The rows are grouped in 3 ways, from coarse to fine. Each group lies inside one group of the grouping before and may be the whole of it. The rows also spread widely along 10 directions, which tell nothing about the answers.
In the rows, 128 means zero.
Some rows, each with its group in each grouping after it:
[123 131 154 116 130 140 154 134 177 142 115 131 110 152 120 122 140 147
 176 155 121  86 134 153 129]  Pemi biki kifug
[141 127  87 114 131 104 162 116 104 148 103 137 165 148 160 123 145 161
 102 109 160  94  98 157 123]  Pemi fako ligu
[101 132 119 123 146 113  82 119 103 111 148 164 129 119 147 120  72  81
  67 121 122 104  91 105 112]  Pivi Peku duzaf
[125 139 112 122 147 113 140 115  87 154  85 111 164 177 146 143 131 147
 117  92 157 127 128 151 160]  Gatel vor zoz
[136 131 151 100 136 133 148 125 148 127 128 147 140 131 144 114 102 147
 102 149 127 117  72 124  98]  fav bodem nabo
[130 126 149 101 142 153 171 124 155 138 151 188 150 169 149  96  80 131
 104 179 122  71 117 126 126]  Gesu tevo nok
[ 85 120 172  77 170 172 129 147 176  83 149  85  72  97 109 122  82 151
 134 169 107 138  78 103 104]  Gesu tevo salu
[134 128 166 106 147 142 185 131 148 146 119 168 147 189 141 104  94 152
 119 171 130 104 115 116 158]  fav fifi morop
[128 133 119  91 138  99 132 116 147 136 158 132 133 132 119 157 140 194
 107 169 161 132  87 131 109]  fav fifi Tel
[132 111 136 138 126 129 125 109 150 127 113 167 128 187 136 108 122 102
 135 135 109  94 158 115 123]  Gesu gez lifur
[124 139 136 105 155 139 184 176 100 136  79  86 126 142 136 143 143 188
 157 153 145 125 117 152 133]  Pemi biki rofu
[ 64 110 118  86 176 150 210 155 139 114 161 113 106 161 120 101  82 163
 105 171 151  71 107 134 183]  Pemi biki gufab
[146 106 135 117  98 107  94 116 147 137 167 200 117 161 116 120 103  93
 114 200 127 102 132  90  62]  Gesu tevo Dinu
[127 115 116 112 140 111  95 120 121 120 154 164 125 124 145 129 109 128
  77 158 131 133 103  98  85]  Pivi Peku gapip
[ 86 106  72 106 188 137 133 156 140  80 160 154  99  74 160  99 117 137
  78 119 103  48  97 144  48]  Pivi Punoz bimaz
[ 99  89 100 156 158 116 125 130  85  92 118 146 122 148 165 107 127 133
  93  97 119 111 151  95 128]  Pemi fako Nide
[118 118 136 148 125  90  77 115 128 118 113 143 108 150 118 147 143 119
 138 115 117 125 144 104 108]  fav fifi ver
[130 136 160  88 153 141 102 100 177 113 163 138 134  90 153 131 115 180
  95 151 120 157  70 119  91]  Pivi lin Ruv
[133 105 115  98 115 105  87  81 145 108 145 124 130 123 125 129 109 127
  79 128 145 168  60  98  93]  Gesu gez gero
[129 155 126  66 156 144 168 117 170 148 157 145 152 125 148 121 105 182
  91 166 149  99  61 160 126]  Pivi Peku pufo
[128 109 104 156 153 133 106 108 159 106 134 189 131 134 164 110 153 128
 130  97  95  47 179 145  89]  Gesu Zufi reku
[123 136 154 121 122 112  94 131 140 128 148 141 114 126 121 141 121 129
 145 159 129 121 112 117 104]  Pemi fako Beg
[127 158 135 119 119  94  91 121  73 137 104 125 157 138 130 168  93 101
 109 114 154 147  92 121 139]  Gesu sele mez
[100 152 157 130 153 114 118 147  86 122 108 113 127 160 129 157  99 140
 125 130 128 138 133 108 163]  fav bodem Gofez
[129 119 128 100 136 114 148 120 137 134 129 134 130 166 122 135 117 173
 106 164 151 134  99 114 127]  fav Gorib temiz
[149 153 177 133 131 134  89  89 117 126 112 157 180  94 190 124  95 146
  93  96 120 150  65 129 125]  Pemi bis Gino
[122 154 150  93 157 122 112 156 105 120 122 103 121 123 129 160 120 171
 126 173 135 163 109 115 110]  Pivi Govev mumi
[ 96 133  73 106 167 108 132 139 119 111 119 110 118 119 142 138 147 153
 108 101 137  81 120 160 106]  Pivi Govev faman
[101 129 110 102 162 119  99 121 163 111 219 144 120  91 136 150 127 184
  99 158 143 100 114 143  88]  Gatel Nibos Tuv
[114 181 119  63 136 107 152 136 129 159 115  98 140 135 110 150 102 126
 127 138 165  93  55 181 139]  Pivi Govev mumi
[146 152 130 136 111  76   4  70 159 122 212 197 151  84 146 175 144 150
  99 148 129 132 129 116  58]  Pivi Govev faman
[151 118 139 111 144 148 164 153 132 142  93 181 131 158 157  87 106 107
 113 165 106  87 114 122  82]  Pivi Peku gapip
[164 149 155 143 133 128  97 139  69 142  70 157 173 117 176 128 100 100
 113  98 115 132  93 138  72]  Gatel vor zoz
[142 137 149  79 162 166 185 147 144 138 127 169 149 136 163  90  84 150
  88 185 123  97  71 132 101]  Pivi Peku duzaf
[122 108 117 111 128 114 135 144  89 128 134 160 122 178 121 124  89 108
  99 183 142 109 136  89 105]  Gesu tevo salu
[110 143 178  75 138 143 127 112 158 134 136 120 115 155 112 116  60 114
 106 168 132 155  64  96 163]  Pivi Peku pufo
[135 154 137  91 125 114  99 111 118 130 142 135 151 109 128 146  75 114
  96 134 147 128  52 135 109]  Gesu Zufi reku
[132 165 128 108 117 101 108 133 114 153 119 131 140 140 117 169 125 125
 145 146 145  99 117 156 106]  Gesu tevo nok
[141 124 157 154 133 124  73 107 133 134 131 167 141 153 148 137 135 132
 138 128 111 131 168 113 106]  Gatel vor zoz
[ 88 103 137  89 147 124 166 134 135 116 152 127 103 179 109 107  74 132
  87 175 142 123  94  85 153]  fav bodem Gofez
[132 142 178 147 119 120 130 145 103 149  59 142 126 210 123 129 108  82
 167 130 110 115 162 104 151]  fav bodem nabo
[136 128 111 121 127 101  91 120 103 139 134 149 147 120 141 140 116 116
  99 122 144 115  94 140  72]  Gatel vor zoz
[127 121  90 120 150 102 110 146  69 126 109 117 141 117 146 148 134 144
  96 114 150 129 103 141  72]  Gatel vor zoz
[118 103 146 111 130 125 145 136  92 120  96 117 119 166 133 104  81 111
 103 143 138 157  88  78 142]  Pemi fako ligu

New rows. What belongs after each?
[106 104 175  99 134 141 124 141 161 112 155 129  77 184  88 121  90 115
 146 214 119 142 142  72 128]  Gesu gez lifur
[128 130 142 138 125 111  97 128 151 124 118 160 113 130 135 127 135 111
 138 122 103  88 126 129  78]  fav bodem Gofez
[120 107 100 102 137 103 115 168 107 110 153 132  96 141 103 146 126 135
 120 204 142 117 131 106  59]  Gesu gez gero
[130 135 144 113 151 117 103 119 145 110 143 135 132  96 141 149 135 189
 111 138 127 146  85 125  88]  fav fifi ver
[117 126 158  93 157 139 125 115 149 114 160 109 127 110 143 143 126 215
 110 173 146 166  93 114 132]  Pemi bis Gino
[140 127 117 131 134 116 152 137  81 141  53 127 149 184 148 139 142 128
 132 114 140 129 147 125 137]  Gesu sele mez
[129 158 164  93 124 111  97 133 150 142 162 128 119 136  96 184 126 158
 159 203 150 143 125 121 118]  Gesu sele mez
[138 106 127  70 127 139 180 121 173 141 134 141 117 172 109  99 102 129
 119 184 146  98  87 126 111]  Gesu Zufi reku
[126 137 112 129 120 102  94 118 158 147 152 199 121 153 130 124 130  89
 128 150 117  48 150 141  87]  Pivi Peku pufo
[115 145 136  87 160 119  88  93 132 107 160 105 150  79 157 156 111 194
  65 118 144 190  50 118 117]  Pivi lin Ruv
[192 114 123 145 114 115 133 124  88 143  73 180 177 141 194 111 157 153
 106 123 126 138 113 120  61]  Pemi fako Beg
[138 101  99 107 127 115 115  98 148 121 141 151 129 131 141 125 141 154
  93 142 137 124 105 117  70]  Gesu tevo Dinu
[118 137 170  83 148 144 152 127 131 147 119  98 135 169 116 130  83 149
 126 161 152 159  84 121 163]  Gatel vor zoz
[121 105 146 153 123 128 118 108 136 120 101 152 122 161 146 106 119 108
 132 107 109 112 146 109 141]  Pemi biki kifug
[100 136 124 116 128  83  94 138 117 125 134 124 102 132  96 157 113 111
 129 136 140 107 100 124 110]  fav fifi ver
[ 91  97  67 101 167  97 121 174 101 112 141  75  74 128  97 168 178 179
 138 163 160 121 150 137  64]  Gatel vor zoz
[ 56 153 146 112 176 122  93 134 126 103 125  70  91 132 112 161 110 130
 142  98 120 129 130 126 178]  Pivi lin Ruv
[137 113 123 114 128 116 117 122 117 119 135 154 135 153 134 123 104 124
  97 160 134 132 111 100  97]  Gesu gez gero
[147 146 157 130 135 112  67 168 129 124  94 122  89 120 119 170 184 146
 193 171 103 144 173 121  42]  Pivi Govev mumi
[149 113 117  79 141 142 173  88 155 141  79 118 151 147 160  95 125 157
  80 108 142 153  46 130 125]  Pivi Peku gapip
[ 68 138 124 137 131  85  55 118  85 109 188 152 114 156 105 167  66  76
 100 141 139 100 157  90 163]  Gesu tevo nok
[138 135 129  89 134 124  97 126 176 127 176 174 119  87 137 122 116 135
 100 178 121  96  73 135  39]  Pivi Peku pufo
[123 123  84  85 140  99 155 138 121 145  98 103 118 158 120 142 161 155
 120 142 158 117 111 149  98]  Pivi lin Ruv
[147 112  95 119 126  96 101 157  76 134 123 159 137 114 142 130 117 104
  93 147 142 108  95 131  22]  Gatel vor zoz
[144 112 101 126 117  98 120 113 136 129 121 168 136 138 145 118 138 122
  99 121 129  90 103 130  63]  fav bodem nabo
[180 138 151 138 118 125 130 112 120 145  83 193 180 139 186 107 123 135
  98 113 110 116  94 131  74]  fav bodem Gofez
[133 163 141 137 122  95  82 128 106 160  76 117 121 172 116 178 158 117
 174 122 130 136 167 133 138]  Pivi Peku gapip
[120 141 172 119 106 113  56  52 225 143 191 182 115 158 106 134 116 108
 142 155 111 117 135 103 141]  Pivi Punoz bimaz
[105  96 149 136 124 116  73 114 172 101 168 140  81 119 111 134 141 142
 142 161 116 133 143  95  93]  Pemi biki gufab
[134 123 125 134 120 108 163 125 138 158  94 190 141 201 135 100 113  86
 134 126 124  43 137 142 136]  fav fifi morop
[150 137 107 141 121  98  88 127  80 132 105 168 158 127 159 150 134 117
 107 117 128 109 131 133  66]  Gesu tevo nok
[140 136 142 108 147 133  89 143 143 114 115 133 110  75 148 136 135 138
 123 138 104 133  83 132  41]  Pivi Peku gapip
[165 118 123 122 103  70  65  74 138 138 169 152 145 146 129 186 187 222
 101 178 164 207 137  85  79]  fav bodem Gofez
[123 139 129 127 146 105  94 130 110 112 130 132 134 106 148 156 133 164
 105 120 126 135 105 124  91]  fav bodem Gofez
[132 129 121 113 149 114 106 169  55 118  63  99 113 124 140 150 129 128
 109 140 133 178 103 101  76]  Pivi Peku duzaf
[134 103  68 104 123  88 123 116 126 126 150 144 128 152 122 139 150 147
  97 159 160 108 119 128  76]  Gesu gez gero
[151 113 131  77 138 132 171  80 193 135 173 156 158 143 152 115 135 229
  72 176 154 142  69 121 111]  fav bodem Gofez
[107 144 120  74 149 103 109 148  94 106 142  79 117  76 112 172  92 177
  80 151 165 171  17 123  86]  fav Gorib temiz
[168 113 186 144 104 133  64  73 184 120 139 167 139 107 157 127 146 164
 130 142 106 181 111  91  82]  Pemi biki rofu
[128 134 129 125 121 123 127 111 164 136 130 158 137 117 144 113 122 121
 132 109 125  66  93 165 110]  Pemi biki rofu
[102 141 151 103 145 131 136 146 177 137 165 131  96 139 109 140 139 165
 174 195 132  70 145 152 127]  Pemi bis Gino
[129 124 118 127 123 115 147 122 153 162  83 124 117 197 118 126 163 112
 172 109 134  80 164 160 132]  Gatel Nibos Tuv
[130 174 186  70 131 110  96 145 129 134 167 102 123  96 100 188  97 186
 126 211 154 188  52 114  96]  fav bodem Gofez
[100 142 162  81 160 159 151 123 164 118 167 125 124 137 122 129  78 168
 116 174 133 114  97 123 153]  Gesu tevo salu
[113 130 125 113 152 136 117 148 118 106 103 115 112 106 139 133 115 126
 124 115 113 108  99 137  82]  Gesu tevo Dinu
[147 154 141 102  96  98 104  74 146 165  99 109 145 173 105 167 143 140
 149 125 159 153 110 138 146]  Gesu tevo salu
[132 155 113  93 158 133 154 107 130 137 145 144 176 128 158 138 108 177
  93 122 152  92  87 167 143]  Gesu Zufi reku
[118 153 165 104 144 133 113 153 113 134 105 128 115 134 126 135  81  96
 129 155 117 128  91 116 120]  Pivi Peku gapip
[ 86 112 109 110 120  93  69  88 145 106 186 142 101 138  95 135  79  72
  94 124 142  98 103 104 133]  Gesu Zufi reku
[158 167 120 153 126 100  88 110  72 155  51 152 177 150 176 151 146 116
 118  69 124 129 134 147 119]  Pivi Peku pufo
[108 147 127 103 108  98  54 119 193 133 173 161  80  99  89 138 115  57
 143 153 115  56  91 148  55]  Pivi Peku duzaf
[130 156 133 124 124 104 119 137  97 141  80 107 137 125 136 149 136 125
 151 101 139 119  94 152 118]  Pemi fako Nide
[147 119 122 156 117  85 125 135  65 148  98 201 157 201 146 128 114 104
 106 144 134  99 161  99 118]  fav fifi ver
[ 68 101 109  89 185 142 136 166 162  77 151 100  56 110 114 109 122 140
 123 156 111  89 119 118  86]  Pivi Govev mumi
[114 119 169 131 112 130 103 122 181 126 147 162  96 137 113 111 105  91
 156 157 107  84 124 120 108]  Pemi biki gufab
[ 87  99  97 104 176 114 101 165  75  90 176 112 105  97 131 147 100 161
  71 164 150 144 101 101  72]  Gatel vor zoz
[132 135 177 105 129 135 111 109 143 138 120 150 129 158 133 117  79 103
 108 154 121 151  92  91 140]  Pivi Peku gapip
[ 86  90  94  96 147 106 137 142 113 119 143 127  79 188  97 121 106 109
  94 185 150 118 138  80 132]  Pivi Peku duzaf
[115 117 153 122 139 134 148 116 187 131 164 189 118 179 131  98 107 130
 124 169 109  62 146 116 131]  fav bodem Gofez
[ 91  96  85 125 158  95 104 137 128  90 150 127  88 113 121 143 151 160
 105 126 130 103 123 116  78]  fav fifi ver
[182 149 143  98  83  95  92  55 145 168 140 158 182 153 131 165 132 167
 105 161 168 178  86 120 110]  Gesu tevo salu
[140 101 107 129 124 114 122 112 121 129 113 167 132 176 136 114 125 105
 114 133 128 100 148 111 105]  Gesu Zufi reku
[141 155 133 103 139 111 121 131  82 141 121 162 174 121 167 134  80 122
  70 135 140 126  68 132 103]  Pivi lin Ruv
[109 114 115 120 128  99 100 124 143 109 133 154 109 106 126 117 102  87
 102 108 119  82  70 128  75]  fav fifi morop
[148 100  80 124 152 116 137 143  82 108 104 138 144 132 167 133 160 179
  90 137 135 137 129 123  55]  Gesu gez lifur
[ 96  96 143  92 116 113 144 116 165 132 168 126  88 194  86 112  97 120
 128 193 153 125 114  81 165]  Pemi fako Beg
[134 148 166 109 145 146 122 138 150 120  88  72 120  78 141 153 160 197
 166 118 124 165  80 157 100]  Pemi biki rofu
[144 134 172  82 131 153 158 111 219 146 114 135 113 161 122 103 134 151
 161 176 114 117 109 133 114]  Pivi Govev faman
[106 137 127 118 132 112 105 140 114 125 119 123 105 147 105 152 113 106
 144 140 129  96 137 128 113]  Gesu tevo salu
[103 144 113  90 145 110 153 169  73 133  90 106 117 164 116 130  83  95
 113 148 149 107 100 127 132]  Pivi Govev faman
[129 132 150 117 153 144 122 103 149 119 126 135 141 144 146 132 118 158
 128 123 122 128 127 125 143]  Gesu Zufi reku
[202 114 151 128 113 135 145 108 138 158  53 191 167 176 182  90 151 131
 118 140 105 140 126 115  63]  Pivi lin Ruv
[142 139 130 138 148 128 100 117 135 129 102 165 143 123 170 127 145 133
 121 103 103 104 131 139  93]  Pivi Peku gapip
[137 124 150 130  95  99  84  91 146 141 149 153 130 149 118 147 126 132
 131 155 142 146 124 105 125]  Pemi biki kifug
[146 137 148 124 137 135  99 111 146 131 103 160 136 128 158 119 129 124
 116 125 108 127 112 122  94]  Pivi Peku duzaf
[148 141 117 125 100  93 102 103 138 163 122 160 141 176 116 161 157 129
 153 148 143  97 159 144 105]  Gesu tevo Dinu
[133 141 106 119 150 116 105 126  85 122 133 177 165 104 177 123  89 120
  51 122 131 106  76 128  86]  Pivi Peku duzaf
[107 126 156 133 148 117  51 123 120 109 133  97 104 118 119 166 133 145
 141 123 123 176 137 104 106]  Gatel vor zoz
[115 125  82 126 162 109 117 138  72 116 128 168 149 126 172 123 106 124
  57 119 133  93 116 122 101]  Pivi Peku duzaf
[109 146 169 108 165 152 123 156 139 128 145 126 122 123 130 133  94 145
 142 161 120 110 112 138 116]  Gatel vor zoz
[125 117 109 103 134 109 130 117 138 140 119  99 118 153 121 147 157 160
 129 130 156 142 120 138 113]  Gatel Nibos Tuv
[140 100 151 155 124 128  96  95 164 115 157 204 136 146 167  96 125 128
 114 138 101 102 149  93 103]  Pemi fako Beg
[100 153 167 102 127 119 105 128 147 139 155 122 106 168  87 164  98 121
 160 183 138 117 143 115 155]  Gesu tevo nok
[160 130 143  89 132 127 127 133 124 128 153 152 150 130 138 138 108 175
  97 209 145 161  87 105  73]  Gesu gez gero
[ 85 152 114  74 152 124 144 140 157 133 172 142 110 122 110 122  77 104
 110 158 136  49  72 157 120]  Pivi Punoz bimaz
[115 153 137  81 147 117  95 106 125 122 198 151 149 100 137 149  72 160
  63 173 150 152  54 107 118]  Pivi Punoz bimaz
[133 160 151  73 133 131 138 113 128 141 113  94 153 121 130 153  97 163
 112 141 156 160  48 141 131]  Gesu tevo nok
[112 113 118 114 127 105 106 145 139 142 145 136  94 161  94 138 132 106
 152 168 139  89 147 130  86]  Gatel vor zoz
[ 84 121  95 116 140  73  68 122  84 104 161 114 104 145 107 167 111 123
  90 145 155 148 137  84 131]  Pivi Govev faman
[148 137 144 115 117 121  89  97 150 132 121 144 139 119 139 143 128 136
 125 127 125 136  97 130  85]  Gesu tevo Dinu
[ 83 135 173 151 136 113  47 148 122 106 101 127  67 146 106 137  98  35
 167 112  81 111 165  92 119]  Pivi lin Ruv
[ 92 121 156 143 135 126  80 111 148  99 119 104  98 113 128 134 121 118
 145  87 109 133 119 116 143]  Pemi biki rofu
[ 85 160 123 112 149 113 108 150 107 137 102  87 115 122 110 150 101  84
 151  83 136  76  96 179 133]  Gatel vor zoz
[147 144 150  99 139 148 161 104 169 144 136 166 168 157 151 109 103 151
 116 152 128  94  98 148 137]  Gesu gez gero
[ 78 103  90 107 159 110 123 154  83  94 142 108  92 139 113 144 102 131
  95 151 145 115 129 100 111]  Gesu tevo salu
[135 147 149 114 133 115 141 142 154 149 116 151 125 152 117 140 138 148
 160 159 126  85 120 150 107]  fav fifi ver
[ 88  95  76 156 156  92  85 122  67  98 115 143 109 171 145 134 133 108
  88  94 122 123 184  79 132]  Pivi Punoz bimaz
[117 141 159  61 146 146 179 168  98 134  96  81 117 155 104 136  69 144
 123 193 154 156  65 113 132]  Gesu tevo salu
[ 72 117 135 120 164 141 140 150 115  98 133 138 107 121 146  91  60  89
  99 117 114  63  92 126 140]  Pemi bis Gino
[144  92 119  95 116 106 114 112 158 138 152 158 101 167 111 127 142 144
 106 207 143 151 126  81  76]  Pivi Peku gapip
[126 130 129 101 126 112 137 123 167 139 137 153 120 145 115 125 115 136
 121 155 135  85  87 142 101]  fav Gorib temiz
[122 152 136 171 133 112  81 151 100 125 133 185 139 108 158 146 124 109
 144 117 104  56 162 153  97]  Pemi biki kifug
[100 135  88 100 154 107 154 128 109 132 162 136 147 172 124 143 107 154
  98 153 164  83 127 143 160]  Gesu gez gero
[ 56 127 125  92 156 101  73 121 159  97 200 104  73 117  89 156 101 126
 111 152 135 119 113 108 134]  Pivi lin Ruv
[143 124 137 142 144 125 125 126 132 140  94 171 138 177 160 121 158 141
 140 134 105 105 184 124 107]  Pivi lin Ruv
[ 83  95  76 122 139  85 118  73 138 108 145 137 128 152 132 119 111 118
  65  67 150  95  91 120 162]  fav fifi morop
[147 139 142 137 125 116  94 102  98 127  98 148 165 153 156 138 106 116
 107 108 126 150 113 111 130]  Gesu gez gero
